There are 3 ways to turn a row about zero (a turn may also mirror it). The second row of each pair is the first, turned, with some noise. The first 27 pairs use one turn. New pairs use 3 turns, one after the other, and a turn may come again.
Known pairs, each followed by its turns in order:
[ -9  -8  -2  15 -17  18  -5   4]
[-10  13 -15  21   0   7   4  -2] => (2)

[-23  13  -2  -3  15  -1  -7  -4]
[ -8  -1  -8  -4   3 -16 -24  -1] => (0)

[ -4  -4   0  -5  -5  26 -25  -2]
[ 6 11  4 24 23  2  2 10] => (1)

[-24  29 -10 -17   7 -21  21  11]
[  4 -27 -19   4 -26  11  -4 -32] => (1)

[-6 -4 20  5 32 -8 41 24]
[ 44  16  16 -10 -36  10  -6   9] => (2)

[-18  28  14  26   4  28  26  17]
[  7   4  16  38 -32  29   2  17] => (2)

[-45   7  12 -36  11  21   0 -21]
[-18  35 -14 -32  23 -28 -26  -3] => (0)

[ 15   7 -12  33  31  27 -24  59]
[-44  37 -17  47 -24 -17  21  12] => (1)

[-14  32 -35  -3  12  29  17   3]
[-23  33 -10  32  -8 -15 -22  18] => (0)

[ 23  -9  -5 -32 -27  20 -11  21]
[ -7 -25 -43  -4  -1   7  -4 -24] => (2)

[ 19 -13 -20  37  38  14  14  25]
[-40  21 -17   4 -31   1  13  37] => (1)

[-47   3 -28  15   1   4  12  -7]
[-13   6 -29  17  31   5 -32  13] => (0)

[-36 -17   5   6  -6  14  -1 -29]
[-15  26   6  14  -1 -11  37  -5] => (2)

[-28  14  24  11  14  -9  14 -16]
[ 12   7  32  12 -16 -14  17  16] => (2)

[ -7  40 -32  13  16 -37   3  -9]
[-11  -6  56  -6  13   3 -30   1] => (2)

[ 21 -28  16   7 -10   3   2 -36]
[-19  15 -23 -20   0 -20  17  25] => (2)

[-19  -2 -17   3  36   8 -20 -13]
[-23  -4 -20  -3 -10   0 -33 -21] => (0)

[ 20   1   5  -2   2 -34 -19  -9]
[  3  19  10 -22   3   1  24 -22] => (1)

[ -2   6  -8   9 -12 -10 -11 -18]
[  9  -7   7  -5  -2  16 -20  11] => (0)

[-15   2  31   2   6   7  14   9]
[ 19   5 -16  -5  12 -23  10  -7] => (0)

[ 16   2  42 -52   5 -25  -8 -25]
[ -5  -3  18 -69 -15 -22  18   4] => (0)

[ 24 -15   7   5  22   3  27 -19]
[ -3  15 -10 -34  -9   8 -16  23] => (1)

[ -5   9  23   3 -20  24  27 -36]
[ 38 -12   6 -12  -2 -12 -33  23] => (1)

[ -6  48   7 -28 -16  11  -5  32]
[  1  14  33  13   3 -53  -5  17] => (0)

[24 25  6  2 -8 33  7 -5]
[ 20  15 -23   5   0 -31 -11  18] => (1)

[-22 -31  22  16  11 -10   2  38]
[ 50  27 -12  16  -4  -9  -3  -9] => (2)

[  7 -31  -5   8  37  -3 -24   2]
[-26  30   7   2   4  33  16  10] => (1)

New pairs. What belongs after each?
[-24  -8  23 -13 -28  15 -12 -43]
[-13  12   1  12 -46  14 -34  18] => (0) (1) (0)

[-21   8 -25 -25 -38 -15 -20 -11]
[-24  22 -12 -41  -8 -17   1  27] => (0) (2) (1)

[  9 -25  -6 -12  15  21  12 -22]
[  6   6  -6  28 -15  -6  17 -28] => (0) (0) (1)

[ 15 -27 -42   8  -1 -17  18  -1]
[  2  12 -11  13 -47  26  -6  -3] => (2) (1) (0)

[-48  15  16  -8 -12   1  24   6]
[-10 -24  22  22 -20 -13  27 -26] => (2) (2) (1)

[ -9  -2 -19  -8  23   6 -14  21]
[ 10   1 -12  -3 -23  20  -2 -24] => (2) (2) (2)

[ -1  32 -21  -5  24 -20  13  -4]
[-14 -14  -8  18   0  24  29  20] => (2) (2) (0)

[-44  11 -29  -6   2   9 -14  -9]
[ 18   1  -1   0 -31 -20  -9  40] => (0) (1) (1)

[ -6  -6  -2 -26 -23 -14 -25 -23]
[-16  24  15  -3  16  17  -5  35] => (1) (0) (0)

[ -4  -2  40  -4 -18  12  -7  -4]
[-14  -2  -4 -13  38   1  17   6] => (2) (1) (0)

[  8  10 -28   2 -10  -1  -2  34]
[ 23   1   5 -20  -9 -25 -18  19] => (1) (2) (0)

[-25  -5  22  13 -19 -33 -10 -14]
[ 22  -8 -26  35 -12  22   2  -5] => (0) (1) (1)

[ 14 -31   6  29 -24  17  11 -34]
[ 38 -16   1   7 -20 -43  12 -11] => (0) (0) (1)

[ 18  38  40  13   5 -35  -8   4]
[ 16  22 -18 -12 -55   4  23   9] => (0) (0) (2)

[-30  23   0  12  -6 -26  -6 -30]
[ 23  -2  44 -11  -2  16 -17   5] => (0) (0) (1)

[ -4 -25  -8  14   6  27  55   8]
[ 34  36   8   0  16 -31 -19 -25] => (0) (2) (0)

[ 21   6 -29  -1   2  15 -37 -14]
[-24  -2  -9  -8   7  17 -42  18] => (2) (0) (0)

[ -4 -11  21  11  17  -2   3  18]
[  8  -8 -10 -10 -15  12  10 -23] => (0) (1) (2)

[-13  -9   5  49 -22  -7  -7  23]
[  4 -10 -17  10   2 -52  19   6] => (1) (1) (2)

[-16 -47 -16 -13  22 -10   2 -40]
[-26  22 -12  22   0  11  19  52] => (0) (1) (1)

[ -6  21  14 -33 -35  12 -30  18]
[ 26   3 -27 -23   1 -24 -42   1] => (0) (2) (2)

[-21   5 -18  -8   3   3  20   4]
[14 12 -7 13 14 17  1  4] => (0) (1) (0)

[-22  -1  14 -18  14  -5 -12  10]
[-25   4   6 -14  21  -3  -1 -13] => (0) (0) (0)

[ -8  -1  -4 -48  23   4 -59  15]
[ 10 -45 -10  17  -5  46  20 -46] => (2) (1) (2)

[  6   2 -41 -26  -3  -4   7   5]
[  3  18  20 -17 -38  -1   2  -7] => (2) (2) (2)

[  2   9 -23 -22  24   4   6   9]
[ 24   6  23 -10 -23  -5   8   1] => (0) (2) (1)

[-38 -43  11  -9 -16   9  -2 -23]
[-31   7 -45 -21 -13 -20   5  20] => (1) (2) (1)

[ 32  16   8   2  44  30 -23  27]
[-47  24  32  17 -31  -9  10  24] => (2) (0) (2)

[  6   7 -21  -6   8  11   2 -24]
[ 11 -20  14   7 -19  -4  -1  12] => (1) (0) (1)

[ 25 -21 -35 -25   6  -5  14  24]
[-26   4 -17  20 -44   0  -4 -17] => (2) (1) (0)

[-26 -14  -5 -10  10  35   2 -26]
[ 30   3 -13 -16  -7  33 -15  12] => (1) (0) (0)

